The rows are grouped in 4 ways, from coarse to fine. Each group lies inside one group of the grouping before and may be the whole of it. The rows also spread widely along 15 directions, which tell nothing about the answers.
(in the rows, 128 means zero)
Known rows, each followed by its group in each grouping:
[127 143 151 164  90 153 118 116  81 103 131  95 105 126  57 164 109 146
 153 163 147 107 142 130 136 145 150 119  95 152]  volo Zulon j_408 viz
[109 171 158 150 157 136 100 132 134 113 130  88 124 165 110 163  82 109
  86 110 128 144 150 151 137 143 107 118 124  90]  volo niv j_727 bor
[126  70  82 105 171 156  90 140 119  97 164 140 127 117 176 137 116 110
 127 124 122 139 129  76 105 184 126 118  93 115]  vadul faved j_601 kored
[161 116 114 163 129 119 110 135 131 113  94 142 100 149  72 155 106 142
 170 136 131 132 120 136 131 128 110 153 114 122]  volo Zulon j_632 nalib
[130 108 137 103 138 123 137 164 105 140 126 109 104 144 102 169  93 115
 102 122 136 118  98 116 162  93 161 136  84  76]  vadul faved j_678 dima
[156  75 104 134 137 129 103 105 135 122 105 168 123 113 132 147 126 165
 139 141 153  91  99  61 127 149 106 158  94 104]  vadul vebug j_541 zetig
[145 151 106 173  95 140  31 158 124 128 163  93 109 137 162 143 123 138
  48 144 127  96 166  85  84 132 143  97 113 153]  volo niv j_315 vip
[ 88 135 112 134 132 130 126 128 109 136 154 104 103 149 128 152 122 122
  81 131  94 148 146 142 127 164 147 123 115 102]  volo Zulon j_211 malez
[128 133 119 169 115 146  80 119  93 132 126 101  76 118 118 161 107 113
  67 128  98 119 127 157 135 156 148 139 135  98]  volo Zulon j_211 Zeva
[166  72 113  99 155 126 129 134 102 190 112  99 118 119 195 162 101 120
  42 175  94  55  86 125 113 116 149 207 114  86]  volo niv j_61 laso
[134 149 131 162 119 165  76 112 102 114 153 106 117 108 103 158  74 146
 116  86 120  99 124 113 113 144 147 125 114 119]  volo Zulon j_632 Mok
[126  80 104 151  69 129  51 165 125 127 172 129 126 149 144 152 170 129
  90 152 117 146 140  50 133 162 134  79 124 138]  volo Zulon j_408 viz
[114 104 151 117 114 147 123 110  92 120 161 121 140 116  87 151 132 106
 166 110  90 140 111 149 155 177 148 117  90 118]  volo Zulon j_632 nalib
[126 106 126 152 129 143  88 120 117 134 129 103 123 177 133 182  98 143
  92 138 107 156 129 101 134 180  99 119 176  86]  volo Zulon j_211 Zeva
[109  99 171 130 145 199  88  70 103 116 154  97 158  96 147 182  72 168
  92 124 125  89 102  49 121 204 125 159 153  93]  volo Zulon j_211 Zeva
[163 130  90 143 123 114 107 122  86 138 115 125  90 152 137 167 130 139
 101 107 134 110 126 142 117 110 112  84 113 100]  volo niv j_315 vip
[ 81 187 134 136 138 155 140  90 103 162 178  82 156 154 109 153  55 180
 108  95 103 110 147 131 104 146 144 134 130 128]  volo Zulon j_211 malez
[134  86 131 134 111 149 106 115  88 143 161 100 154 140 121 156 110 115
 146 154  73 137 125 131 140 195 139 133 124 125]  volo Zulon j_211 malez
[125 125 105 174 126 143 117 114  73 138 120 116 103  99  92 136  53 106
 104 124 137 105 105 138 197 117 170 153 105  80]  vadul vebug j_541 zetig
[177 114  44 172 192  99 110 145 126  61  73 157  39 136 137 163  68 161
 124 107 167 114 147  86  56  98 131 136  53  62]  volo Zulon j_211 Zeva
[109 105  87 119 141 147 142  94  99 133 141 139 110 120 133 146 119 172
 128 149 136 110 121  94 115 172 134 148 113 126]  vadul faved j_601 kored
[132  97 102 190 154 145  65 165 141  91 100 127  89 139 115 147  84  83
  90 159 137 166 131 116 168 150 104 161 162  97]  volo Zulon j_211 malez
[140 131 120 163 144 146  75 156 125 154 132 105 130 159 105 151  57  90
 103  90  74 162 110 166 167 134 124 153 170  94]  volo niv j_315 vip
[ 99 131 132 124 145 130 130 151 149 103 123 127 105 141  96 139 142 123
 122 163 132 146 145 131 130 152 122 150  95 139]  volo niv j_61 laso
[157  74 115 102 145  98 115 178 161 175 132 131 184 210 157 159 115 134
 123 147 122 134 112  71 129 100  74 134 138 117]  volo Zulon j_211 malez
[ 97 132 147 124 149 169 115  99 101 130 134 112  98 120 111 181 101 131
  79  73 112 131  90 139 153 159 127 134 159  68]  volo Zulon j_632 nalib
[101  95  55 124 147 143 134 116 112 137 139 161  88 119 148 145 129 162
 100 105 131 128 101  92 121 143 124 140 148 110]  volo Zulon j_632 Mok
[125 143 137 123 163 139 135 120 107 133 101  94  95 168 134 191  95 150
  68 134 163 105 124 126 116 111  93 124 147  87]  volo Zulon j_211 Zeva
[140 139  88 160 155 103  76  94 146 110 114 156  95 145 161 154 118 162
  73  70 149 119 138  83 100 144  91  95  89  46]  vadul vebug j_541 zetig

New rows, each followed by its group in each grouping:
[129 165 109 194 147 116 119 121 126 110  90 129  71 119  68 144  60 133
 112 104 132 116 129 161 138 104 154 181  86  83]  volo Zulon j_408 viz
[113 108 120 109 168 137 104 131 172 129 130 151 149 169 147 149 152 130
 121 120 129 160 121 112 125 169  41 127 168 131]  volo niv j_727 bor
[133 116  94 142 148 139 110 117 109 130 119 128 110 138 149 154 118 132
  99 139 147 114 123 123 129 138  91 124 146 120]  volo niv j_727 bor
[113 121 183 120 122 143 100 140 131  92 132 111 127 136 108 185 132 147
  96 128 182 105 122  49 134 121 120  97  88 102]  volo Zulon j_408 viz
[129 104  85 135 131 122 130  89  93 146 142 142 127 122 140 143 121 143
 122 107 105 120 113 122 140 155 128 124 108  96]  volo niv j_61 laso
[121  82 138  69 141 143 194  93  93 197 138 102 165 176 133 184 108 180
 144 162  87 109  90 124 113 164 118 174 151 119]  volo Zulon j_408 viz
[ 95 101  86 167  93 163  75 153  90 118 167 127  97 138 108 159 117 123
  96 108 121 178 123  83 174 160 144  78 174 116]  volo Zulon j_408 viz
[152 109  79 151 110 135  97 151  79 153 145  95 100 163 128 160  66 146
 103 147 101 122 136 104 117 139 174 122 117 104]  vadul vebug j_541 zetig
[121  89 111 154 108 159  58 130 115 139 180  96 139 121 168 143 111 124
  76 169  69 123 144  82 105 208 159 153 132 133]  volo Zulon j_211 malez
[112 137 129  96 161 165 108 172 104 123 169  69 116 194 119 180  66 121
 111 107 102 173 147 129 102 156 136  90 135 109]  vadul faved j_678 dima
[ 80 146 113 116 154 161  99 131 117 142 185 104 147 121 160 116  96 102
  69 112 132 115 140 117 135 145 134 116 110 132]  vadul vebug j_541 zetig
[ 78  70  80 115 147 121 143 154 134 128 130 149  78 124 144 135 170 104
  78 180 101 161 123 119 143 174 147 175 115 107]  volo Zulon j_211 malez
[171  60 142 123 109 145  79 116  93 144 133 113 151 101 173 155 150 100
  97 179 126  71  99  96 145 155 117 137 110 125]  volo niv j_315 vip
[127 134  81 162 120 104  90 131 152 142 132 167 109 135 111 118 148 115
 121  85 105 143 122 159 142 129  99 131 121 126]  volo Zulon j_632 Mok
[ 97 138 124 127 137 153 128 136 110 150 147 102 125 158 109 151 104 124
 108 132 121 141 125 149 147 139 116 131 161 138]  volo Zulon j_632 nalib
[ 68 186 117 161 127 143 129 112 125 112 140 113  91 160  83 157 110 178
 102 122 143 154 159 123 124 158 124 111 142 126]  volo niv j_727 bor
[123 108  90 157 131 139 124  66  57 113 155  96 141 137 178 147 114 131
 117 175 133 125 166 107 122 204 117  83 105 109]  volo niv j_315 vip
[141 135  87 119 110 123 140  85  74 203 125 102 108 161 167 151 154 157
  71 185 129  72 133 168 108 141  98 118 143 146]  vadul vebug j_541 zetig
[ 98 137 148 131 123 156  91 120 134 141 154 108 145 140 136 148 136 127
  79 138 135 115 132 112 134 154  93 123 151 149]  volo Zulon j_408 viz
[111  92 120 148 126 128 121  88  85 119 135 113 129 143 136 153 115 115
 111 163 126 149 137 104 172 199 128 107 101  65]  vadul vebug j_541 zetig
[ 97  99 129 111 144 121 168  89 125 146 134 142 149 127 123 148 119 163
 131 133 130 110  98  87 147 149 130 168  96  91]  volo Zulon j_632 nalib
[119 156 178 112 128 142 111 122 151 155 112  95 122 147 134 171 152 164
  50 173 156  68 125 112 104 124  95 160 136 145]  volo niv j_315 vip
[ 89 153 137 155 163 147 132  49  94 140 137 111 157 105 135 130  86  93
  93  91 121 123 115 177 192 167 101 139 131  74]  volo niv j_315 vip
[142 114 153 122 121 141 135  84  95 142 101 109 113 141 117 179 151 137
 115 167 143  93 108 155 140 154  81 135 143 121]  volo Zulon j_632 Mok
[118 146  42 118 153 158 171  67  53 166 153 125 129 138 150 124 115 158
 154 130 130 106 139 188 103 151  83 105 160 189]  volo niv j_61 laso
[148 110 102 189 123 111  67  97 135  97 135 136 111 133 130 156  99 158
 126 111  77 140 153  87  88 202 146 141  75  68]  volo Zulon j_211 malez
[181 126 158 122 184 123  98 150 152  95  76 109  90 188 108 199 103 120
 131 116 115 139 134 164  77 138  71 137 112  81]  volo Zulon j_211 malez
[122  82 104 151 141 123 136  72 125 132 110 157 128 126 125 157 113 174
 134 134 104 136 100  87 145 191 121 179 122  66]  volo niv j_315 vip
[114 126 131 126 133 149 133 125  85 118 141  89 116 167 114 173 112 135
 126 160 132 137 150 131 120 161 115 100 129 130]  volo Zulon j_211 malez
[104 120  83 121 134 124 124 129 117 138 165 108 106 147 175 147 134 155
  73 153 100 119 160  98  62 168 158 129  86 124]  volo Zulon j_408 viz
[137 131 145 118 169 166 102 109  72  81 175  78 152 123 148 168  60 113
 140  89 126 106 155 111  81 162 138  76  58  99]  volo Zulon j_211 malez
[141  77  88 151 128 113 142 121 113 151 106 160 127 156  87 155  98 153
 169 121  97 161  88 113 176 145 126 163 140  84]  volo niv j_315 vip
[119 166  93 194 116 140  85  65  86  99 137 103  93 114 160 139 127 147
  68 158 175  86 178 117 103 169 103  90 114 132]  volo Zulon j_632 Mok
[130 131 107 198 128 148  73 114  84  93 126 102 105 141 104 145  64  95
 113 139 143 156 154 130 179 169 125  97 124  85]  vadul vebug j_541 zetig
[114 125  96 204 143 161 107  90 105  99 117 109 101 113 111 144  47 158
 114 174 136 122 148  99 126 183 145 189 133 112]  volo Zulon j_408 viz
[133  97  96 110 161 161 125 127 112 145 137 123 130 131 141 146  74 160
 126 148 131  97 112  87 103 144 133 169 118 128]  vadul vebug j_541 zetig
[121  94  78 139 125 161  97 153 106 121 154 149 113  92 129 130 117 132
 121 128 147 105 107  79 138 121 145 133 125 158]  volo niv j_727 bor
[124 146  66 191 109 140 110 106  95 114 121 140  97 140  96 132 119 165
 143 152 167 132 150 119 141 142  99 105 149 164]  volo niv j_315 vip
[118 100  82 121 169 156 136 124  97 108 129 132  99 122 142 147 112 123
 125 139 148 124 126 124 111 147 111 131 122 133]  volo Zulon j_408 viz
[126 115 110 155 120  99 127  91 101 160 132 129 144 132 142 146 107 131
  94 119 120 109 110 114 173 130 131 131 103  68]  volo niv j_727 bor
[ 80 133 129 136 111 118 122 111 135 145 162 125 147 143 124 129 153 123
 102 138 107 141 142 127 147 169 121 126 106 130]  volo Zulon j_408 viz
[117 119 139 133 111  98 130 104 113 164 137 120 154 150 132 142 147 107
  99 134 125 118 115 138 179 130 105 114 106  96]  volo Zulon j_632 nalib
